The same things were measured in two ways. Each way mixes the same 10 hidden numbers, adds some noise and spreads widely along 6 directions of its own, which tell nothing about the thing.
Some things both ways: the first way, then the second way.
[ -9   2  -3   2   0  -5 -16   7  -1  16   4  -2 -11  11 -20 -12  -8  -9
  13  12 -14  -4  17  10   8   2   9]
[ -6 -15  12 -15   0   9   2 -11  -4  24   0  -1   4  19 -18  -5  10  23
   6  21]

[ -3 -21  -6  15 -10   2  -2 -16  10 -39  -3 -10  -4  23  12  -2   5 -23
   1  -9  -6  17  -4  33   4   5  -2]
[-10  17 -10  15 -16 -14   2 -36  31   2  15  -7 -15  37  12  -7 -17   9
   5  17]

[14  7  9 18  1 -6 -1 10 -8 -5  0 -8  5  6  0  6  1 -7  6  3 13 -5  7 -2
  1  0 -3]
[ 10  -5  -6  14  20   1  18   6  -2 -10   3   6 -12 -22  -5   5  -8   5
   2 -20]

[ 18  -1  15  13  11  -2  22  21  -1 -19  -8 -11  19  25  17  29  -7  26
   2 -25  -5  -1 -24  -1   0   2   3]
[-24  77   6  23 -10 -21  11 -11  -5 -22  10 -19  11  18   1  -8  -8  24
  -1  20]

[  0   7   7   1  -9  15  16 -35  -4 -21  11  -1   7  15  23 -13 -12   7
  -7   8  -5  17 -22  11  17   3 -26]
[ 12 -26   4  -3  10   7  -4   6  -6  14  25  18  13 -10 -14  -1 -28  19
  11  15]

[  1   2 -20 -16  -4  14  25  31 -24  28 -19 -25  19   5  -3  14   6  19
  12  30  22 -28   5 -14 -30  18 -21]
[-17  -7  14   9 -22  -5  17 -16  20 -20  -4  -8  12   6  35   5  -2 -12
   3  20]

[  4  29  21  -8   5  -9 -14  17   2  34   4  -7  -4  -1  -8 -21  -9   4
  17   8 -23 -21   3 -19   8  16 -12]
[  4 -27  -5  13  -1   1  -1  -2  37 -32  20  12  -5 -37  30  -7 -35 -23
  14 -27]

[ -4 -25  14 -14 -10   1   1  11  -3  20 -13   9  -4  -1  -7  -9   3 -14
   7   2 -32   3   5   2  -2  14 -17]
[-18  37  -8  22  17   9   0   7 -21   3  13  16  -8  -3 -15  -9  -4   4
   5  -5]

[  3   2  -3   2   0   8   3  -4  -6 -12  13  21   3  22   3   7  12   1
   2 -27 -13  13  -3   3  10   1  22]
[  3 -23  15 -13 -14  -3  15   8 -14   4 -17 -16  11   7  16   9   7  -3
 -18  18]

[-12  11   0 -17  14 -22  21   3   7  -8   0  25  13  34  15 -14  -7   0
  49 -27 -22   8 -16  19  -5   9   1]
[-18  -5  11  20   7   1  14  -9  -1  -1 -35 -24   1   7  36   3   2   9
   4  29]

[  5   9 -12   8  14 -16  10   1   0   2   1   1   5   4 -12   5  12   2
   4  -4  26 -21  14  -7 -23 -10   7]
[ 23 -38   2 -11  14  11   0  11  -6   5 -30   8 -10 -20  -1  -2  27 -17
   5 -32]

[ 22  17  23  21  12   0  -2 -11  15 -18  -4   7  10 -18  17  15  -6   3
  -6 -35  29   6  -5  -4  -2 -15  34]
[ 12  10  -1  -2  -9 -18  15 -24  -2 -26  -4 -17   5  17  14  11  -9   5
  -8   0]

[ -4   7  -8  13 -15  -4  -9 -10 -14 -15   2  15   1   6  -7  19  25  -9
 -14 -18  15   3   7   9  -6 -12   7]
[-11  15 -10   3 -20  28  17   9 -37 -25 -35 -42  -6 -12  -5   0  29  -7
  10  12]

[-16  -2   2 -32  13  -3   4 -28  25   4  16  27 -12  -5   3 -39  -8  -9
  26 -23 -28  16  -3  22  15  -7   2]
[ -9 -25   3 -11 -11  -8   3 -28  25  12   7  -4 -11  31  40  -8 -10  -7
  -7  24]

[  2 -12  23  -3   8  12   5 -34  25  -3   4   7  -7 -32   5 -28  -4 -26
  -3  -8   3  13  21  19   2  -6   6]
[ 10 -58   7   2  -5   4   2 -20  26   8   0  40  -8   5  18   3   3 -23
  -5 -29]

[ 15 -27 -13  30 -35  21  25  -8 -30 -35 -27 -18  34  24  -1  43  17   3
 -20  11  36  -3  -3  22 -38   4 -21]
[-30   8   1  26  21  38   9  25 -40  27 -10  16  -3 -25 -38   5  -5  17
  -1  -4]

[  5 -39  -2  -4 -32  30   6  -8  -9 -22 -17   5   7  27  20   6  17 -16
   1  -9 -19  29 -15  23  -8  33  -3]
[ -5  10 -13   2  -2 -17   7 -21  -4   8  28   2  -3  40  12  11 -21   1
 -11  30]

[-11 -17   9   2 -10   4  -4  -2   4 -11  -7   7  -3  11   3  -3   8 -24
   1 -15 -24  17   9  24   5  12  10]
[-30  -3 -16  43  15  25   7  14  -1   0 -24   1 -23 -34 -17  25 -40 -10
 -17 -38]

[ -7   6   8   3   0   4 -23 -22  15   6  10  19 -13  -6 -11 -25 -11 -18
   6  -9 -17  10  13   8  19  -1  28]
[ 22  -2   7 -39  -5  -7   6 -30 -25   0  -2 -11   8  39 -15 -10  30  26
   5  17]

[ 19   0   1  17  -3   6 -14 -12   7 -14  -1 -12  -6 -19   1  18   2   5
 -22 -11  29   0  -6  -4   3 -22   5]
[ 15  32 -20 -33 -16 -19  10 -25  -4   4  45 -17  -5  49 -17  -7  -6  24
  -1  38]

[ -4  25  -5 -29  22 -18   6  25   2  30  10   4  -2 -11 -12  -3   8  15
  26 -19   0 -22   6  -8  -3 -15  -7]
[  1   8 -25  -2  -4  -3  29 -10   7 -26   9 -30 -30  -4  26   3  -7 -13
  -6   3]

[ 14  30  22  12  25 -33   5   2   9  -9  15   0   2  10   2   2   3   9
  11 -22  12  -7   1   3  -3 -19  -5]
[  2 -10 -17   8 -17  10  22  -2   2 -33 -17 -41 -20 -12   8  -3  30  -7
  26  15]

[ 25   2  31  17   1  11   6  -3   2  -6  -8   8  17   4   8  19  -3  11
 -10 -25   4   9  -6  -1  -9   3  24]
[ -6   1  11   8  23   7  -4  14 -29   4   1  28  12 -17 -18   8 -17   4
  -8 -26]

[-11   5 -11 -24   1  23  12 -50 -15  20  25  19 -15 -43   4 -31  -6   3
 -23  40  31  15  10 -15  19 -26 -25]
[-17   0  23  -3  -9 -14  -1  -8   9 -24   0  -8  21  -4  33 -22   7 -12
  20  18]

[ 15 -15  23  21 -18   3  -6 -15   0 -30 -13   7  10  29  12  17   2  -4
  -6 -23 -10  25 -18  24  -8  10   8]
[-42  31  -2  38  27  11 -17  11 -10  13   5  19   1 -18 -14  -2 -40   6
   7  -7]

[  3 -11  12  -1  -2   1  -3  -9   0  10   3  10  -8  -1  -3 -26  -7 -20
   9  15 -16   7   9  -3  11  10 -11]
[-22  23  -4  23   5  -1  18  -3  -9 -23 -15 -26 -10  -7   1  -3   6   7
  13   7]

Other things, the second way, with their names:
K457: [ 39  13   3 -35  18 -11  -4   7 -12   2  12  19   9   9 -13   3  15   5
 -10 -20]
K657: [-33  -5   7  22  -1  35   0  24  -7   7 -28  -1  -5 -43 -15  -2  -7  -2
   6 -15]
K445: [ 29 -26   4 -28 -38 -12  10  -7  35 -19   9 -13   4  24  24   3  41 -20
   7  25]
K839: [-22  69  -5   0  -3  -6 -21 -19 -37 -10 -14 -22  -1  33 -21 -33  15  15
  17  10]
K106: [ 18 -37  -1 -12  -7  -7  15  -3  12   9  32   2   2  12  -9   9  -8   6
   5  29]
K123: [-18 -19  10  12 -13  17   0   9  -8  20 -11  -5  -1  -6  -3  -2 -29   8
  -8   6]
K372: [  3 -13  22  -4  30  -1  -5   1   5  45  -9  27  -1   4   1 -15  -3  26
  -4 -11]
K521: [ 21 -25 -23 -14  38  -4  -6  -1  -1  -6   8  10 -25 -13   4  -5  -5 -17
   7 -31]
K765: [-15 -12 -11 -15 -34  14  17 -19   6  -4 -22 -42 -22  21   0   5   7  -4
 -11  14]
K42: [ -5   2   7 -18 -36   2 -10 -15  13  34  48  33  11  45 -19  -9 -12  11
 -11  23]
K381: [ -8  24 -23  26  28  18   3  14  -1  -4   6  -4 -32 -27  11 -17 -13  10
  15 -13]
K464: [  0   0  -4   8  19  15  18  25  -7  16  18  28  -6 -22 -30  17 -10   6
 -13 -23]
K308: [-68  29  31  38  -7 -11  13 -35  31 -15  -3 -18  17   5  26  -6 -44  24
   7  30]
K702: [-18   2   2   1  12  19 -11   9 -39 -16  -3   4  11 -20 -19 -10   2  -9
  17  -5]
K644: [ -1  19   2   3  -5  -9  21   1  -5 -19 -19 -24  -3  -3  -9   6  18   6
  -3  -9]
K385: [-38   7  -5  10 -31   4   8 -22 -12  -2   0 -36   3  20  -5   7 -37   9
  -1  46]
K668: [-10 -34   2  13  18  23  25  23 -26  -1 -28  -4  -8 -40  -7  23  -6  -7
 -10 -16]
K19: [ 25  19  11 -11   6 -10  -4  -8  -9  -4  15  13  20  17  -5 -14  19  22
  16   6]
K10: [ -7  -8   7  34 -14  -7  15  13   9  25  22  10  13   8  -2  13 -27  11
  -1  39]
K968: [ 24   4   3 -16  -8 -17  -4 -18 -16  -2   1   4  13  32 -22  -1  24   8
  10   7]
K927: [  1  -6   5  15   7   0 -10  -8   7 -16  -8  28  10 -10   5  15 -22 -17
  -6 -39]
K707: [ -8  10   5  25   9 -11  25 -16  -2 -25 -32 -21 -12   1  27   0  17  -1
   2  -7]
K997: [-16  46  -8  17  -8   1  13 -13 -14 -32 -16 -40 -10   6 -18  -8   7  23
  15   5]
K256: [-30  17  38  25  18  -5 -26  19 -10  22 -42   9  29 -23   9 -15 -18  10
   6  -5]
K409: [ 12 -26   5 -13 -31  -2  17 -18  32 -13  -3  -4  -6  15  38   4   8 -18
 -13  -1]
K282: [ 16  -7  35  -4   5  -4 -12  12  -3  15   1  23  30  -1   5 -23  14  17
  16  10]
K645: [ 22  30 -13   5   3 -18  13 -15   0 -22  20  -7   1  11   7   4 -11  13
   4   4]
K552: [ 11 -15   0   2  -8   4   8   4   9 -38 -48 -43   2 -18   8  16  32  -8
  24   6]
K886: [ -8  10 -15  15 -17  20  15   9 -15 -36 -14 -11 -15 -26 -20   4  18 -22
   4 -30]
K573: [ -2 -11  -4 -11  -3  28   1   9 -33 -13 -25 -15   8 -11 -33  23  22  -5
   6   3]
K281: [  9 -20 -10   9   3  25   8  -6 -13 -11 -28 -10  -6  -8 -15  19  15   3
  11 -10]
K755: [ 19   8  -3  -5  -5 -21 -12 -31  28 -35   8  -7   4  19  33  -7  -5  -8
  17  -2]
K185: [-18  32 -17  24   7 -14  38 -14  11 -31   1 -23 -27  -1  20  19 -21  -7
 -22 -15]
K472: [-36 -12   2  24   0  27 -24   2 -29  31 -19   3   5  -7 -27  -3 -46  10
   4   7]
K251: [ -5 -45  -2 -10  26  26  -6  23  11  27 -13   8 -11 -33  -3  11 -12  -6
  -3 -12]
K365: [-34  -3   1  36 -25  -1  13  -8  18 -22 -10 -30  -9   0  26  -6  -5 -14
  18  31]
K429: [-30  19  21  34 -33  -6   6 -28  -5  12 -27 -12  10  27 -11  -4 -21  26
  -8   9]
K857: [-22   4  25  17  36  10  -1  26 -29  16 -43   8  14 -32 -34  15   8  13
   3 -17]
K990: [ 26  20  -2 -24   1 -13 -12 -20 -24  -7  18  11  11  40  -5 -26  44   7
  27  19]
K903: [ 30  -3   2  -3  -1  13 -14  10   5  -4  15  35   7  -8 -24  -7  28  -4
  18 -30]
K578: [  3 -40 -15   8  36  -4  -4   9  41  18  -9   9 -22 -24   5  31 -41 -16
 -11 -29]
K14: [  1   7   2  -9  22 -13  -5 -14  18   8  10  12  -9  -2  19  -9 -43   8
 -15 -25]
K571: [ 22  14  -4 -22  21 -11  -4 -10 -14 -17   6   5   6   4   7 -10   8   0
   9 -12]
K366: [  4 -38  25  11 -15  -2  11 -18   8 -20   0  25  24   8  24   4  16 -17
   7   3]
K27: [  3 -13 -31 -16 -12  -5  28 -42  17 -26   7 -39 -40  16  26  -4 -15  -6
  -6  -2]
K261: [-22  39   9  53  21  -2  10   9 -28 -19 -10  14   9 -28  -9   1 -16   9
   7 -21]
K234: [ -8 -16  -9  -1  13   7 -17   3   0  19  -1  17 -15  -4  -1  -3 -20 -17
  -5 -17]
K825: [-28  23  18  18   4  -4   5   4   3  17   9  17  14   6  -9  -1  -7  11
   1  12]
K815: [ 11 -27   7 -20 -31 -14   5 -37  24 -19  13  -1   1  29  40 -16   5 -16
   0   7]
K494: [-34  24   1   4 -31  -3   1 -26   9 -15  36  -1   4  18  21 -22 -33  -6
  -3  20]
K888: [ 13  -6  17   7  34 -25 -19 -18  21  25  16  45  12  22  24 -13 -21  10
   2  -7]
K382: [ -3 -44   9   1  23  26  -1  11  -9  12 -12  28  -4 -34  14  -9 -11 -10
   1 -28]
K752: [  4  -4 -25  -8  28  -7 -20  14   9 -11   4   9 -24 -22  14   2 -20 -42
  -3 -37]
K180: [-18   7  22 -13 -19 -17  -8 -20  -5   8 -18 -13  18  41   9 -14  24   3
   8  38]
K6: [ -9 -29  -9  16 -18  20   2  -2   4  -3   0  -1 -13 -20  16  -8 -27 -15
   5  -6]
K750: [-58  23  30  37 -10  15   1  20  12  40 -21   7  11  -6 -10   5 -20  17
 -12  15]
K422: [ 19  29   0 -16   9  -8  -3  -4 -31   7  14  12  11  28 -17 -12  22  18
   4  10]
K23: [  0  19  20  13  -6 -16 -14  -9  -4  -6  -7   7  14  11  13 -32  16   4
  22   3]
K828: [-12  13  -1  29  33  18  20  34 -30  18 -38  -6  -6 -35 -33  34 -11  17
 -15 -21]
K991: [-19  -7  -2  40  18  22   8  32  11   0 -30  -1 -20 -50  14  12 -17 -10
  -2 -29]
K770: [ 40 -24  16 -22  13  -8  -5  10  -5  -1  -6  17  19  -7  10  -3  24  -3
   7 -10]
K689: [ 21 -11  12 -24 -22 -23  13  -5  21   0   7 -15   7  31  34  -3  34  -4
   0  37]
K843: [-11  25   2  13  10   4  15  16 -28  -5 -20 -15  -6  -8 -30   5  24  10
   5   0]
K297: [-30   3  -3  33  -2  11   7   3  10   1   9 -10   4 -10  -2  15 -40  11
   6  22]
K599: [  9   0  28  19 -17   7 -23  23  -8   3 -41  10  37 -17 -10   4  17   0
  17  -9]
K932: [  7 -35   6  15 -33   6   8  -5  11   9  -3  -8   3  12   7  -3  10   1
  15  30]
K526: [ 31 -21  -5 -17  -8 -12   2 -13 -13 -10  18   3  -2  17  18 -18  11  -8
   7   9]
K910: [-34 -46  -3  22 -31  32  21  18  18  11 -33 -26 -20 -17  12  18   2 -26
  -4  20]
K529: [ 11 -40  -9   0 -15   2   8  -6   8   5  24   9 -11   1   7  -4 -28  -8
  -2   6]

Some of these things the first way, each followed by its name:
[ -6 -11   2  10  -7 -15   7  -4  -3 -21  -5  16   4  19   5  -2   3 -18
  10 -13 -18   6  -5  12   6   1 -12] | K991
[-40   4 -23 -27  -1 -11  14  39 -11  22 -15 -13   5  39  -3  -9   7  -5
  35  15 -32 -19   8  18 -13  33 -13] | K281
[  4  -9   4   5   3  -4   8  -7   2  -2  -3  18   3  -4   1 -16  -4 -25
  21   0   2   5  13   4   0   3   4] | K707
[ 12   6  -6   4   8   1  -5  -3   1  11  -4  -5  -2 -14  -4   6  -5   8
   0   9  40  -4   7 -11 -15 -12  18] | K857
[  5   3  -2  -1  -2   7   2  11   0 -19   5 -22   4  20   5  20   9  14
   4 -24  -2   3 -10  27   5  -6  -3] | K464
[  1  -6 -27  15 -17  15  18  -7 -14 -20  -4 -14  19  35 -10   5  12  -4
   6  11  11 -14   7  20 -20  13  -9] | K27
[-20  -8 -18   7  -7 -22  40 -16 -21 -44   5  12  16  37  11  10   8  -2
   7  -4  -1   8 -14  33   4 -22 -47] | K381
[-12  -9 -10   1  -4  11  -8 -13   3 -20  17   4 -15  20   7 -14   3 -17
   0  -8 -24  20   1  20  30   3   9] | K644
[-18   7 -26  -7   5  -3  11  -3 -15  -6  12   3  -2  23  -2  15  32   6
 -11  -6  20   2  13  15 -18  -8  11] | K472
[  7 -12   5  22 -10   8   5 -15  -4 -37   2  -7   2  28  17  15   3   1
 -21  -9  -4  19 -15  15  11  -1  -3] | K445
[-28   7 -28  -5  -4  -6   4  15 -22  -3   5  -4  -5  32   7   6  12  -3
   4  16   0   4   4   8   5   8  -2] | K755
[ 25  14  21  22  11 -18   5  13  -5 -21  12  -8   8  40   5  18  16   7
   8 -24   5   5  -1  14 -10   0   5] | K365
[-12   1 -23  -3 -10  -2  -2 -13 -11  13 -13   4  -1 -15 -15   2  -3   0
  -3  25  31 -11   8  -5 -15 -15 -11] | K251
[-15  15 -13  -9  16 -11 -16  15  -4  19   8   9 -18 -32  -9  19   6   6
 -12  -9  25  -2  16 -14  15 -36  24] | K457
[  6  35  27  -6  20  -1  -5  -1   6  -6  29   2  -3   0  15   2   8   3
  10 -34  13  25  13  32  11 -15  26] | K366
[-16 -17 -23 -11  -8   1 -17  -8   3  10  -9   0 -21 -14   2 -19  -1 -25
   6  26  12   5   8  -3   2   3  -1] | K578
[ 12  -9  16  11 -23  25 -19 -33   9 -19  -1   7  -1  12   9  -7   3 -13
 -13 -17 -14  24 -10  15   4  18  17] | K385
[ -6   9 -18  10 -23  -2 -21   8 -10 -25   3   2   0  66   4   3  16  -9
  21 -21 -33   8 -18  19   7  31  13] | K770
[-12 -14 -10  -2 -15  13   4 -10   2 -11 -10   3   4   2   2  -5   6 -16
   1  -8 -12  -1   2  13   2   8  -2] | K409
[-21 -56 -25  14 -32  46  15 -54   0 -43  -5   4  -6   5  18 -26   5 -50
 -31  25 -14  28   9  23  20  20  -9] | K429
[  0   6   1  -9  21  -7 -18  12  10  33   6  -6 -27 -42 -10  -7   8 -10
  -9   9  28  -9  31 -23   0 -15  20] | K968
[ 17   4   1  28  -6   3  24   9 -24 -34 -11 -24  26  33  20  43   4  21
 -11   2  36   5 -15  12 -18  -3 -11] | K297
[-13  20  -2  16   3 -21 -26  -8  -5  -5   9  13 -20  -3   4  -3   0 -19
  -4   6  18  12  11  -4  19 -16  16] | K552
[ 16  -1  12   0   9   5  12   0  12 -21   2   2  11   0  15  11   1   1
  15 -37   7  12  -7  20   2  -8  12] | K185
[  2  -6  -2  26 -18  -5 -31 -14  -7 -27  17  14 -18  39  -6  -8  21 -36
  -3 -10 -21  22  11  17  20  11  16] | K23
[ 18  12  27  -5  17   1   7  10   9   9  11 -18  -1  18  11 -15 -14  17
  14  -1 -20   1 -11  -2  10  14 -10] | K106
[ -7   9   5   3  19 -10   7 -15   0  -2  21  23  -9 -21  -5  -2   6  -5
 -15 -14  11   5  20  -2  18 -34  10] | K123
[ 11  19  17 -27  17   3  34   2  19   9  -2   0  27  28  14 -18 -12  30
  41 -30 -29 -13 -28   8 -19  25  -9] | K668
[ -2  -9 -10 -21   6  -5   6   8  -7  27  -7  11  -7  -2  -9   7  19  12
  -8   1   8  -9   3 -23 -23   1   2] | K752
[  7  -6   5   3 -17  26  13 -22 -29  19  -6   6   9 -18  -8  10   7   8
 -36  34  33   2  15 -14 -19  -3 -12] | K702
[-20 -10 -24 -11  10  -3  14  19  -7  -8   6 -12  -4  19  -3  19   7  12
   2  -8  -1   2   3  22   6 -15   0] | K750
[ -7  26   3  -7  15 -12  -7  -1  -5 -17  34  11 -15  -1  16   5  20  -8
   8 -31  14  28  11  26  27 -27  12] | K261
[ 13  25  18   0  14   6  -2   9   4  24   1 -13   7  -6  -3  -9 -33  17
  23  13  12  -5   4   0   2   1  12] | K308
[ 11  -1  35  13  24 -19   9  13  13  29 -17   4   2 -27  -9 -12 -27  -2
   1  10  -6 -23  12 -34  -1  -3   0] | K997
